The rows are grouped in 3 ways, from coarse to fine. Each group lies inside one group of the grouping before and may be the whole of it. The rows also spread widely along 12 directions, which tell nothing about the answers.
In the rows, 128 means zero.
Some rows, each with its group in each grouping after it:
[133 140 116 140 163 121 144 125 102 109 132 119 143 158 113 128 131 110
 139 118 136 108 119 139 140] => meda Q654 Ril
[140 139 103 109 147 118 131  92  89 106 104 135 133 155 136 168 138  89
 111 141 167 119  96 120 144] => meda Q654 Kega
[117 106 109 104 169 121 154  99 111 145 110 129 118 155 121 149 118  91
 109 139  94 114  98 116 109] => tol Q639 vozu
[ 64 135 137 131 200  91 139  84  94 132 104 143 147 105 136 168 171 100
 130  49 128 116 154 127 107] => meda Q654 Pupu
[106 157 123 162 112 125 149  94 115 106 102 151 127  83 118 144 111 141
 107 157 129 118 185 142 106] => tol Q127 defi
[137 162  89 106 132 130 125  94  97 121 101 163 124 134 120 187 112  87
 113 144 157 104  93 135 116] => meda Q587 pena
[100 112 128 156 111 122 150  84 128 126  94 135 113  93 101 119 113 123
 100 172  78 131 172 118 100] => tol Q639 bebi
[ 65 112  91 101 152 159 167  59 103 152  95 170 145 126 179 180 122 110
 109 119 130  71 115 163 130] => tol Q56 nitad
[142  56 143 134 135 145 120 147 146 138 162 105 141  99 143 103 181 132
 124 117  63 137 168 141 147] => tol Q639 vozu
[ 64 106 130 121 198 116 179  47  97 143  81 149 113 149 202 141 132 140
 116 116 174 154 127 104 115] => tol Q127 defi
[124 134 143 145 153 124  92 128 129 129 149 134 132 116 141 137 158 128
 137  75 151 158 121 141 144] => meda Q654 Kega
[119 185 102 149 167 153 117 144 131 136 145 165 115 129 136 170 104 152
 134  79 160 122 142 166 112] => meda Q654 Ril
[ 72 109 165 163 117 141 100 110 184 162 141 131 109  91 125 115 114 157
 129 114 115 163 129 136 138] => meda Q587 pena
[ 59 133 127 118 100 149 141 129 195 165 114 133 125 106 185 151  83 177
 121 147 160 112 130 136 137] => tol Q639 bebi
[105 163 140 170 146 129 148 103 112 121 130 146 128 116 113 128 103 123
 129 116 140 121 128 141 123] => meda Q654 Kega
[154  81 140 135 136 121 196 160 112 125 135 113 139 110 152  32 129 127
 160 159  95 120 157 111 102] => tol Q639 vozu
[112  67 188 106 116  81 127 124 149 141 130  94 153  69 186 106 182 117
 126 127 130 173 132  82 145] => tol Q639 bebi
[ 91 149 113 137 131 141 130 177 168 134 135 138 137  90 166 140 132 180
 149  92 148 103 204 156 118] => meda Q654 Pupu
[107 128 168 150 112 145  84  98 161 149 165 130 136 120 118 147 118 108
 114 118 147 153  47 147 183] => meda Q654 Pupu
[109 118 179 132 146 102 192 120 127 144 140 116 127 111 179  82  92 126
 136 156 156 162  98  88 117] => tol Q56 nitad
[ 94 131 166 112 130 105 159 144 146 158 144 123 154 107 153  95 106 107
 160 112 151 109  67 114 131] => meda Q654 Kega
[108 152 138 157  94 153 105 104 158 140 142 133 123 150  99 125  73 120
 122 159 154 127  41 153 174] => meda Q654 Kega
[120  76 101 118 150 152 165 165 140 145 127 125 128 142 169  57 141 156
 167 119 107 108 164 141 118] => meda Q654 Ril
[167 117  90 120 135 137 149 112  88  99 105 143 122 122 147 144 150 116
 114 162 138 122 172 123 113] => meda Q587 pena
[149 148 128 124 159 134 116 127 116 147 152 157 119 141 125 133 106  95
 148 103 156 143  44 138 122] => meda Q587 pena
[126 131 151 167 156  94 164  68  73  93 115 113 142 116  82 142 134  79
  95 154  88 122 144 113 123] => tol Q639 vozu

New rows. What belongs after each?
[132 129 100 146 116 177 139 172 164 127 151 119 135 139 157 118 106 183
 138 149 134  98 164 169 155] => tol Q639 vozu
[149 145 135 108 129  88 166 168 100 108 135 114 171 112 132  96 122  92
 165 140 142  93 105 125 120] => tol Q56 nitad
[213 170 135 153 133 133 136 135  81  87 160 151 127 112 148 133 123 118
 122 154 189 166 113 135 130] => tol Q127 defi
[ 93 103 158 113  89 101 174  72 119 145  91 143 137  76 134  97 104  74
 124 184 121 114  85  89 107] => meda Q587 pena
[ 76  97  89  76 126 103 117 135 159 138  60 115 126 169 186 108 143 171
 156 137 179 129 130 114 137] => tol Q127 defi
[131  94 131 138 139 103 150 133 118 110 116  97 142 123 112  93 149 119
 134 147  86 123 162 114 124] => tol Q639 bebi
[143 112 111  86 113 145 104 134 138 153 135 155 125 119 165 150 137  99
 123 127 153 134  73 134 136] => meda Q654 Pupu
[ 75  80 101 108 175 154 191 118 139 174 112 143 123 118 171 127 121 141
 129 115  76  86 168 137  89] => tol Q639 bebi
[112 179 156 166 187 126 149 126 123 151 161 152 109 141 117 128  74 121
 143  90 163 152  72 130 106] => meda Q654 Pupu
[ 96 159 151  99 168  70 116 122 136 127 117 108 141 136 153 181 139 123
 126 102 188 152  97 100 135] => tol Q127 defi
[ 46 134 128 118 124 114 157  99 126 141  96 134 181 125 146 117 111 106
 159 113 143  50  80 155 149] => tol Q639 vozu
[175 156 132 136 134 120 139 180 103 110 166 138 155 100 137 101 128 115
 163 113 144 121 122 152 120] => tol Q56 nitad
[118 121 123  97 130 124 170 169 146 151 135 138 148  91 153 103 118 131
 156 126 114  86 137 137  97] => tol Q127 defi
[168 137 157 153 109 148  97 118 137 132 181 133 130  94 101 162 119  96
  95 142 108 152  82 149 152] => tol Q639 bebi
[134 129 126 137 176  83 188 149  92  96 114 106 144 106 121 109 154 123
 150 123 107 101 219 101  85] => meda Q587 pena
[168 105  73  87 110 138 114 174 130 130 107 149 127 111 156 114 154 131
 149 135 118 117 155 144 102] => tol Q639 bebi
[106 117 142 156 155  96 152 112 119 115 102 101 121 160 126  75 113 144
 148 144 143 156 126 103 129] => tol Q639 bebi
[130 173 120 114 110 102 127 142 131  99 124 106 159 124 103 179 115 104
 126 159 156  82 116 127 148] => meda Q587 pena
[127 142 152 125  96 113 115 107 158 123 137 101 121 117 107 189  93 109
  71 197 130 153  98 104 156] => tol Q56 nitad
[113 137 114 136 155 130 159 132 123 124 122 134 126 122 146 135 127 142
 128 119 135 114 174 133 111] => meda Q654 Ril
[132 144  49 130 118 157 123 136 144 133  90 152  87 151  67 152  83 139
 107 172  69  97 161 155  85] => tol Q639 bebi
[ 57 139 145 152 162 122 149 120 161 141 121 121 125 123 166 134 113 190
 134 107 159 140 170 132 130] => tol Q127 defi
[103 162 139 142 117 118 154 101 145 142 110 143  94 117 107 144  61 118
 100 178 141 149 108  98  95] => meda Q654 Pupu
[103 111 139 141  84 117 101 113 170 145 102 129  94  95  95 108 112 130
 108 165  93 166 137 105 112] => meda Q654 Kega
[184 126  85 167  91 196 132 109 118 116 131 165  96 142 104 110  76 130
 102 205 110 130 111 168 132] => tol Q639 bebi
[151 161 145 147 122 119 165 132  91 119 151 153 149  81 116 107  97  90
 140 142 126 111 103 143 103] => tol Q56 nitad
[ 82 144 143 139 188 119 129 108 114 150 149 139 146 146 129 138 117 111
 148  66 138 121  66 157 137] => tol Q56 nitad
[133 134 131 111 107 124 138 115 112 109 132 115 176 144 141 131 122  89
 146 156 181  80  52 141 185] => meda Q587 pena
[ 68 165 164 144 151 104 116 101 130 132 133 135 158 106 149 155 127 125
 150  75 188 122  93 141 152] => meda Q587 pena
[ 84 128  81 143  88 145 118 104 134 104  76 140 137 136 140 117 117 164
 134 162 150 100 162 165 152] => tol Q56 nitad
[128 139 181 137 146  97 177 134 140 123 157  86 130 131 158 128  89 133
 113 172 168 166 104  82 144] => tol Q56 nitad
[164 128 137 122 118 167 170 161 161 159 188 134 117  86 118 151  80 111
 104 175  82 102 121 130 105] => meda Q587 pena
[118 130 114 162 135 114 135 107 117 106  93 128 107 146  93  91 113 147
 130 160 116 145 156 127 111] => tol Q127 defi
[167 131 102 132 140 142 145 153 119 115 133 136 114 124 130 123 123 135
 135 149 128 127 164 128 106] => meda Q587 pena
[142 113 105 119 103 160 178 117 134 152 119 155 105 112 129 121  70 110
 105 200  92 106 108 125  91] => tol Q639 bebi
[112 151 100 125 139 161 163 129 113 150 137 170 150 136 117 114  86  91
 158 113 130  54  62 177 120] => meda Q654 Pupu
[119 157 153 145 149 114 165 152 144 129 157 114 143  78 130 168 114 135
 110 127 112 109 178 125 109] => tol Q639 bebi
[132  55 112  77 134 139 127 121 145 164 127 125 116 124 158 140 166 101
 105 139  83 135 120 113 127] => meda Q654 Ril
[208 117 138 127 150 131 185 152  81 112 158 137 129 120 173  77 126 106
 154 157 167 149 112 105 111] => meda Q587 pena
[126 111 148  94 124  53  61 158 154 114 119  77 154 119  97 137 191 109
 138 109 117 155 119 106 152] => tol Q127 defi
[153 124 143 133 157 128 178 147 120 127 153 122 124 115 159 115 124 122
 128 141 142 140 147 105 113] => meda Q654 Pupu
[118 104 111  87 117  95  42 121 153 135  97 125 118 106 117 179 187 109
 115 105 119 164 133 115 129] => meda Q587 pena
[136 160 134 127 129  94 152 114 108 113 106 133 125 102 131 153 107 110
 110 159 151 140 132 100  98] => tol Q639 bebi
[131 154 119 111 130 125 124 150 151 120 146 108 147 113 143 208 129 130
 101 136 142 105 149 136 147] => tol Q639 bebi
[156 144 164 129 126 103 124 134 103 127 151 150 143  83 138 110 139  77
 147 110 162 153  75 118 118] => meda Q654 Pupu
[ 99  95  96 123 157 145 118 106 148 140  99 128  95 164 148 142 134 160
 121 133 131 146 154 123 133] => meda Q587 pena
[ 96 112 139 141 196 143 116 180 174 163 176 115 125 128 156 123 149 183
 165  46 119 137 170 151 129] => meda Q587 pena
[116 125 107 114 129 138 102  96 133 148 123 155 122 111  92 180 130  96
  99 125  82 113 103 157 121] => tol Q127 defi
[109 165  84 116 156 120 117 137 137 123  99 147  97 117 155 206 124 168
 100 119 150 150 207 127  88] => tol Q56 nitad
[ 99  95  96 115 129 139 153 105 119 128  83 137 132 136 176 116 138 141
 128 147 133 109 154 133 128] => tol Q639 vozu
[146 133 140 104 134  85 100 129 130 112 129 112 134 100 118 183 165 105
  98 133 125 154 143 105 127] => tol Q127 defi
[100 101 129 103 111 121 101 173 190 152 127 101 126 149 166  89 120 169
 161 133 156 154 104 126 157] => tol Q56 nitad
[ 68 194 161 147 167  82 148  92 124 116 135 104 164 140  76 191  89 100
 116 119 142  84  82 135 148] => tol Q127 defi
[151 114  94 115  75 138 141 163 157 123  98 129 106 105 141 105 105 154
 118 203 113 131 181 115 102] => tol Q639 vozu
[138 121 125 126 118 146 140 151 152 152 142 141 117 121 139  93  96 142
 141 152 127 134 102 141 119] => tol Q127 defi
[158 117 120 145 120 136 130 134 104  97 127 134 143 113 155  91 153 135
 153 140 158 130 156 141 144] => meda Q587 pena
[129 132 104 102 137  92  98 129  95  94  97 128 166 117 152 154 198 107
 145  87 165 110 152 135 145] => meda Q654 Kega
[100 146 151 145 188  92 138 119 106 112 135 108 159 127 142 150 152 125
 141  77 153 125 136 130 141] => tol Q639 bebi
[151 162 128 144 115  83 156 157 110  71 115  94 149 112 112 119 122 132
 132 175 142 117 189 113 123] => tol Q56 nitad
[118 128 105 109  78 124  98 138 152 117 103 134 136  94 155 151 140 146
 119 158 145 129 162 138 140] => tol Q56 nitad
[150 117 149 161 143 163 197  79  90 130 156 142 126 143 132 100  83  86
 112 179 133 123  64 127 142] => meda Q654 Pupu
[129 136 122 100 130 101 102 126 126 130 108 133 136 123 153 155 140 110
 130 118 166 146  92 118 131] => tol Q639 bebi
[ 93 160 124 117 149 127  97 129 175 181 129 166  81 113 113 171  81 141
 113 107 125 165  94 131  80] => tol Q127 defi
[154 153 114 157 111 115 140 111  95  71 110 117 141 116  95 143 129 112
 114 178 137 108 172 127 138] => meda Q587 pena
[103 151 143  94 132  57 122 101 112  99  90 105 152 106 167 197 157 105
 102 136 189 149 139  86 137] => tol Q56 nitad
[136  90 126 105 131 128 173 126 129 154 131 131 120 102 116 120 119  81
 111 163  67 109 126 106  92] => meda Q654 Pupu
[116 197 169 148 103  95  89 177 178 131 156 123 130  81 109 148  97 141
 138 112 175 158 117 122 123] => meda Q654 Pupu
[129 107 157 160 142 148 157 112 134 153 160 139 106 101 123 104  95 125
 110 148  85 160 123 129 108] => tol Q56 nitad
[146 144 156 140  97 124 174 147 146 134 151 122 124  86 118 110  80 110
 115 188 116 125 124 106 108] => meda Q654 Ril
[100 193 134 137 102 116 117 167 178 150 135 143 116  96  84 140  57 136
 146 136 140 113 105 134  95] => meda Q587 pena
[119  70 126  88 112 102 166 130 135 152  98 119 118 124 142  62 114 106
 140 180  93 137 101  89  98] => tol Q56 nitad
[116 119  88  68  88 136  99 150 177 137 100 125 123 134 197 175 128 163
 112 164 179 136 133 125 152] => tol Q56 nitad
[ 88 131 126 161  87 136 102  96 168 109 100 114 118 105 138 166 124 178
  86 170 143 149 192 133 160] => tol Q639 bebi
[ 90 178 178 189 139  83  90 109 140 104 136 106 131 111  88 145 114 145
 121 109 150 179 135 130 147] => tol Q56 nitad
[113 126 173 160 117 102 137 109 143 113 136  99 124  87 123 136 122 137
  96 166 118 171 168 101 134] => tol Q56 nitad
[138  77 157 157 128 125 127 131 141 110 149  80 141 128 130  88 160 138
 123 150  97 149 155 122 170] => tol Q639 vozu
[129 141 112 126 155  86 109 157 126 100 119  88 146 160  67 140 151 107
 140 118 111 103 140 125 138] => meda Q654 Pupu
[151  92 133 151 121 153 155 140 120 117 143 120 136 141 158  48 132 139
 157 149 142 133 124 134 155] => meda Q654 Kega
[ 98 110 129 100 124 135 142 148 190 170 140 112 112 116 117 152  95 129
 113 156  86 106 125 115 114] => meda Q587 pena
[110 114 142  85 116  70 154 162 148 130 101 103 145 102 158  92 137 130
 156 149 144 128 137  88 107] => tol Q127 defi
[110 110  79 128 144 192 143 120 132 154 133 170 120 141 163 131 112 149
 132 120 114  98 130 184 127] => tol Q56 nitad
[139 135  87 119 162 151 128 155 110 144 141 156 146 155 117 108 118 109
 172  86 115  78  71 183 121] => tol Q639 bebi
